The rows of a group lie close to one hidden flat surface of 13 dimensions, which passes through zero. Surfaces can cross.
(in the rows, 128 means zero)
Known rows, each followed by its group:
[157  84  82 177 155 139 102 119 108 111 119 155 117 174 127  89 104 110
 112 151 148 118] => daz
[130 123 147 164 185 105 117 133 188  41 135 119  70 197 111 122 188 134
 120 154 109 161] => Fek
[154 126 159 117 134 123 136 183  71  90 168 159 143 125 154 151 118 107
 138 182 138 126] => dazas
[144 111  99 114 133 132 117 159 108 124 148 147 160 128 134 129 119 159
 119 125 109 148] => dazas
[124 111 110 135  95 133 140 115  96 176  77 105 118  97 127 100 101 119
 153  74 132 104] => sazi
[128 148 131  87 110 186 139  67 103  93 139 114 112 129 126 138 176  91
 136 140 158 118] => sazi
[132 159 183 145 110 144 137 126 171 161 120  99 128  55  80 143 108 149
 115 115 126  99] => Fek
[130 186 114 109 113 174 176 153 116  95 133  78 104 149 166  93 139 125
  97 135 107  28] => daz
[198 121 124 117 113 164  84  84 134 130 132 149 169  58  97 127 129 163
 147 112 144 131] => sazi
[118 156 167 107 118 133 143 172 175  70 166 116 103 134 188 166 128 105
 138 131 125 106] => daz
[118 133  47 192 180 139 171 139 128 142 139 140 102 201 104 105 145 141
 153 143 119 138] => sazi
[144  93 107 158 134 155 108 107 130 103  91 107 132 110  92 113  83 110
 121 164 171  89] => daz
[184 162 205  95 129 161  95 140 165 176 124 112 107 114  83 102 127 126
 111 167 110 201] => dazas
[119 135 177 115 175  62 156 158 112 139 133 150 150  67 176 174 125  95
 188 144 148 106] => daz
[131 116  82 115  75 139 134  75 135 147 158 147 202 157 167 147 166 143
  96 104 132 185] => daz
[124 131 127 140 152 142 123 127 142 148 119 154  94 152 123 102 122 130
 135 101 118 123] => Fek
[128 126  77 143 105 164 119 165  65 113 158 130 151  79 110 153  94 167
 127 107 151 104] => Fek
[116  83  66 119 140 110 130  54  56 139 112 144 139 108  91 124 163 131
 170 107 139 113] => sazi
[134  94 164 152 148 152 118 131 193 119 123 119  78 120 120 143 109  86
 127 124 148 157] => daz
[ 96 121 130  67 173 128  58  91 157 167 108 143 142 106 101 127 124 138
  82 123 135 157] => dazas
[133 167 124 123 169 176 197 156 130 132 116 126 109 181 159  85 137 114
 172 147 119 111] => sazi
[114 164 135  93 185 130 128 168 166 183  91 124 126 137 131  76 106 156
 128 127  92 118] => Fek
[113 192 178 133  91 170 144 137 119 114 144 118 170 102 142 150 134 148
  88 133 155 113] => sazi
[151 122 136 148 157 149 129 176 128 135 119 114  99 124 133  98  99 114
 122 133 127 117] => sazi
[130 132 170 182 151 133 108 135 182 120 102 179 151 122 106 117  89 165
 139 111 143 110] => dazas
[153 136  45 126 122 151 115 131 149 100 133 125 134 162 160 104 155 182
 140  81 104 151] => Fek
[129 104 104 155 127 131 144 109 159 129 105 123 125 150 132 115 148 139
 157  82 122 160] => daz
[162 125 111 111 155 149  72 118 107 134 124 114 110 129  93 110 128 114
  96 177 146 175] => dazas
[ 96 111  19 207 154 175 193 143 130  66 142 107 133 166 112 157 142 148
 194 133 171 146] => Fek
[152 124 165 168 110 134 183 160  99 124 110 120 111 131 135  97 108 107
 145 133 120  81] => dazas
[131  64 206 178  85  62 124 148 124 142 145 117  96  76 135 185 113  71
 117 101 135 176] => sazi
[169 128 110 154 112 105 104 100 116 119 130  99 141  95 128 137 158 126
 105 133 141 138] => Fek
[126  75  99 211 127 165 147 105 119 103 102 142 137 139 102 123 100 118
 150 122 178 122] => daz
[147  94  94 147 168 144 170 141 133  88  98 118 142 152 150  92 130 133
 166 134 125  98] => sazi
[137 129  53 102 110 143 127 120 134  35 115  71 159 116 137 135 121 144
 153 170 147  64] => daz
[137 123 134 123 148 149 128 150 121 108 141 141 145 118 108 139 112 142
 132 159 139 138] => dazas
[ 88 148 135 123  91 103 115 116 131 165 136 125 113 132 122 148 123 120
 104 113 131 136] => sazi
[107 128  79 147 130 101  76 137 143  87 146 134  55 167 134 138 127 126
 141  99 130 136] => daz
[129 147  93 164 122  95  91 112 169 131 133  96 106 121  68 155 127 135
 126 166 140 158] => dazas
[140  82 136 121  69 105 150  89 165  96 125 117  82 146 117 123 126 110
 158 105  81  69] => Fek
[111 128 178 120 150 100 137 164 158  87 154  94  91 102  63 163 142 154
 118 155  87 119] => Fek
[101 147 105 113  89 171 185  93 164 109 141  95 153  91 140 167 163 148
 151  75 132 101] => dazas
[ 99 126 172 156  88 144 107 111 177 129 138 117  88 100 119 172 110 105
 104  85 160 146] => daz
[127 161 115 171  87 123  83 111 194 125 133 130 140 144 118 131  97 153
  86 134 141 114] => sazi
[150 125 111 136 166  49 100 113  93 153  86 125 143 105 162  96 132 111
 122 136 132  87] => dazas
[144 163 119 126  64 147 110 147 185 119 190 138 127 144 139 178 118 140
 144 131 133 196] => dazas
[138 127 138 133 130 150 146 144 132 106 136 123 124 137 138 125 134 132
 127 130 122 128] => daz
[149 157 136 177 161 143 135 149 183 168 127 145 100 111 100 120 110 151
 165 108 124 128] => Fek
[119 104 154  92 128  92 106  87 126 116 126 141 127 119 115 148 137 106
 132 147 126 124] => sazi
[111 154 132 126 104 121 101 104 185 140 120 118 119 130 147 136 123 129
 109 100 132 122] => Fek
[102 143 185 100  97 120 146 144 104 208 150 170  77 191 176 125 131  64
 135 102 109 207] => dazas
[129 141 113 123 189 132 109 153 126  95  93  98 141 155 130  93 127 135
  93 180 141 129] => Fek
[144 141 109  87 167 152 106 184 179  60 145 101  78 164 120 122  84 108
 144 221 113  89] => daz
[111 115 146  93 140 138 115 135 161 101 120 158 161 128 149 124  92 148
 121 120 125  78] => dazas
[126 133 188 110 164  90 106 184 147 135 145 134  21 154 128 116 177 141
 134  62  52 207] => daz
[ 89 103 157 105 103  77 121  91 160 114 119 129 119 112 189 173 125  73
 139  94 152 108] => sazi
[115 104 200 174 149 131 139 175 148  73 127 226 162 160 154 118  84 171
 147  97 125  92] => dazas
[ 90 145 104  44 158 100 116 130 156 162 106 135 149 170 101 101 112 171
 136 162  74 125] => sazi
[154 117  78 216 114 136 144 125 134 101 104 107 129  98 119 120  89 131
 162 118 165  45] => Fek
[100 161 138 144 165 155 123 141 167 129 133 191 108 193 166 117 145 143
 142  80 133 168] => Fek

New rows, each followed by its group:
[134 153 126 140  99 190 139 124 112 107 150  79 102  86 127 138 149 122
  74 106 148  86] => daz
[ 91 146 140 102 153 129 137 163 112 112 138 119 153 138 132 136 132 148
  90 155 121 120] => sazi
[170 153  82 143 133 168 116 115 162 180 154 133 145  94 130 139 125 134
 137 120 150 151] => daz
[156 106 134 186 134 183  72 156 115  62 182 138  81  97 111 170  84  86
  86 167 196 115] => daz
[118 177 137 127  93 168 174 151 116 128 124 119 125 175 127  82 126 157
 114 124  93  79] => daz
[123 154 147 174  80 117 105 140 117 103 187 140 135  84 118 209 104 119
 122 154 180 116] => dazas
[196 122 154 151 147 110  95 128 152 132 103 142 112 118 174  85 140 128
 128  80 107 137] => daz
[120  98  72 156 148 120 119 120 106 109 130 134 119 126 120 146 131 120
 152 127 160 132] => daz
[137 124 105 155 121 157 119 130  95  90 155 126 127 119 139 144 128 117
  99 135 162 105] => daz
[121 145  96  39 141 160 133  74 113 145  99 135 140 119 140 103 143 129
 180 110 126 103] => sazi
[126 132 142  46 100 114  76 108 126 126 157 133 137 100 122 159 154 145
 111 117 109 175] => sazi
[173 112  91 143 141  95 141 167  98  93 141  99 172 107 128 143 133 143
 151 188 126 144] => Fek
[134 131 122 105 148 157 182 142 144  94 137 109 173 100 117 142 149 172
 163 136 109 110] => dazas
[172 150 103 116 151 142 136 125 170 146  81  93 134 117 138  76 108 131
 150 149 113  74] => daz
[150 103 190 138 104 101 142 137  97 119 114 126 168 104  97 126 124 143
 124 152 111 135] => sazi
[132 158 127 154 129 170 126 139 168 145 169 124  73 114 148 153 121 100
 116 106 152 123] => daz
[ 81 139 136 153 129 105 145 171  95 113 127 113 128 157 149 119 117 123
  80 139 129  98] => sazi
[153 118 155 132 144 131 135 170 121 115 116 125 139 123 148 107 107 130
 128 137 119 114] => sazi
[128 148 123 125  95 122  96 125  98 116 115 107 105 106  83 116 162 192
 121  67 101 156] => daz
[129 124 175 128 100 133 170 138 104 140 134 113 111 112 135 146 148 100
 146 111 126 161] => sazi
[ 82 119 139 187 124 117 161 134  88 164  95 170 135 148  70 114  91 156
 178 111 138 132] => daz
[108 201 144 164 115 130 133 157 153 139 181 159 186 140 121 162 146 192
  90 142 129 158] => sazi
[113 117 146 125 129 157 132 126 105 156 115 139  80 172 130 101 106  71
 118 140 140 143] => dazas
[147 126 161 108  75 114 105 125 127 119 118 113  97 151 128 112 125 105
 119 130 108 145] => sazi
[111 122 137  79 134  84 131 149 139 153 103 135 122 152 151 100  78 107
 144 148  89  84] => Fek
[193 136 118 144 101 146  87 115 132 106 135 142 115 140 118  99 130 142
 128 133 122 139] => sazi
[148 128 140 131  91 156  74  84 124 116 121 160 117 143 160 105 122 105
  89  90 158 122] => Fek
[117 109 163 125 125 131 139 158 158 143 106  98 145  72 147 144  91 117
 123 104 134 118] => sazi
[121 143 144 129 142 140 127 139 105 162 116 131 133  96 114 116 102 130
 114 135 140  99] => sazi
[161 128 179 148 100 127  85 146 129  98 127 125 148  73  94 126  96 166
  76 126 122  86] => dazas
[127 123 112 137  87 134  88 111 157  97 144 126 108 144 135 141 138 135
  99  92 136 155] => daz
[130 177 152 138 159 101 130 155 132 219 172 183  99 122 174 142 131 115
 144  94 117 147] => daz
[127  81 111  94 165 132 156 120 151 107 135 103 135 139 149 147 164  98
 132 150 118 168] => daz
[ 85 139 156 122 104 170 114 138 134 140 169 152  90 103  83 162 103 150
 111  86 129 124] => Fek
[114 104 113  88 171 128 119 152 102  82 156 147 120 175 124 133 156 131
 129 169 111 174] => dazas
[157 146 118  94 113 134  94 118 149 135 135 129 150 141 136 111 114 133
 101 159 113 123] => daz
[142 138 176 110 101 126 111 121 170 121  86 108 158  85 105 124  82 138
 140 151 138  99] => daz
[136 147 109 164 140 156 125 166 153 133 156 119 101 126 162 142 122 121
 111  94 144 146] => sazi
[151 118  48 178 166 114 102 135 104  98 111 108 133 141 134 108 123 124
 122 159 162 123] => Fek
[140 154 120 138 140 133 112 119 171 180 119 157 131 109 134 124  99 135
 160 109 136 116] => sazi
[ 84 150 125  91 105 112  88 147  97  60 126  91  91 131  85 134  95 132
 104 180 128  57] => daz
[158  59  75 134 164 123 126 107  61 107 121 138 186  74  74 128 158 183
 146 118 125 138] => sazi
[149 190 135  96 156 133 162 172  78 146  83  96 137 108  82  61 118 188
 165 165  80  56] => daz
[134 102 145  96 159 123 136 120  90 125  69  78 119 118  82  72 137 130
 108 161 101  94] => daz
[129 108 177 145 146  86 145 137  94 163 138 168 132  81 161 160 129  96
 167  97 146 130] => sazi
[158 111 116 100 132 128  66 121 181 104  88 130 139 153 150  73 100 155
  94 115  99 102] => dazas
[115 132 124 100 124 123 147 114 160 153 122 123 110 164 106 123 135 119
 159 139 103 158] => sazi
[152 107 150 133 106 121 144 131  91  56 117 121 157 125 167 114 145 131
 120 122 125  79] => Fek
[104 109 127 121 101  77  95 149 135  69 124 164 130 184 114 135 128 181
 171 112  95 181] => daz
[156 129 131 115 133 190 137 164 121 102 131 128 166 130 120 118 109 147
 130 161 143 155] => Fek
[148 119 129 138  99  83  92  65 142 212 137 146  67 102 103 130 127  96
 126  91 113 123] => Fek
[ 77 128  95 145 139 104 126  91  87 189 127 134 110 116 113 149 118  91
 114 127 166  97] => daz
[141 128 144 116 152 144 137 149  45 117 133  99 120  87  93 114 150 133
  89 154 126 102] => daz
[104 174 196 136 104 129 151 132  93 135 158 147 131 113 152 164 146 108
 109 128 154 130] => sazi
[120 166  60 196 106 171 136  92 119 196 170 151 119 118 148 150 133 115
 115  71 177 127] => daz
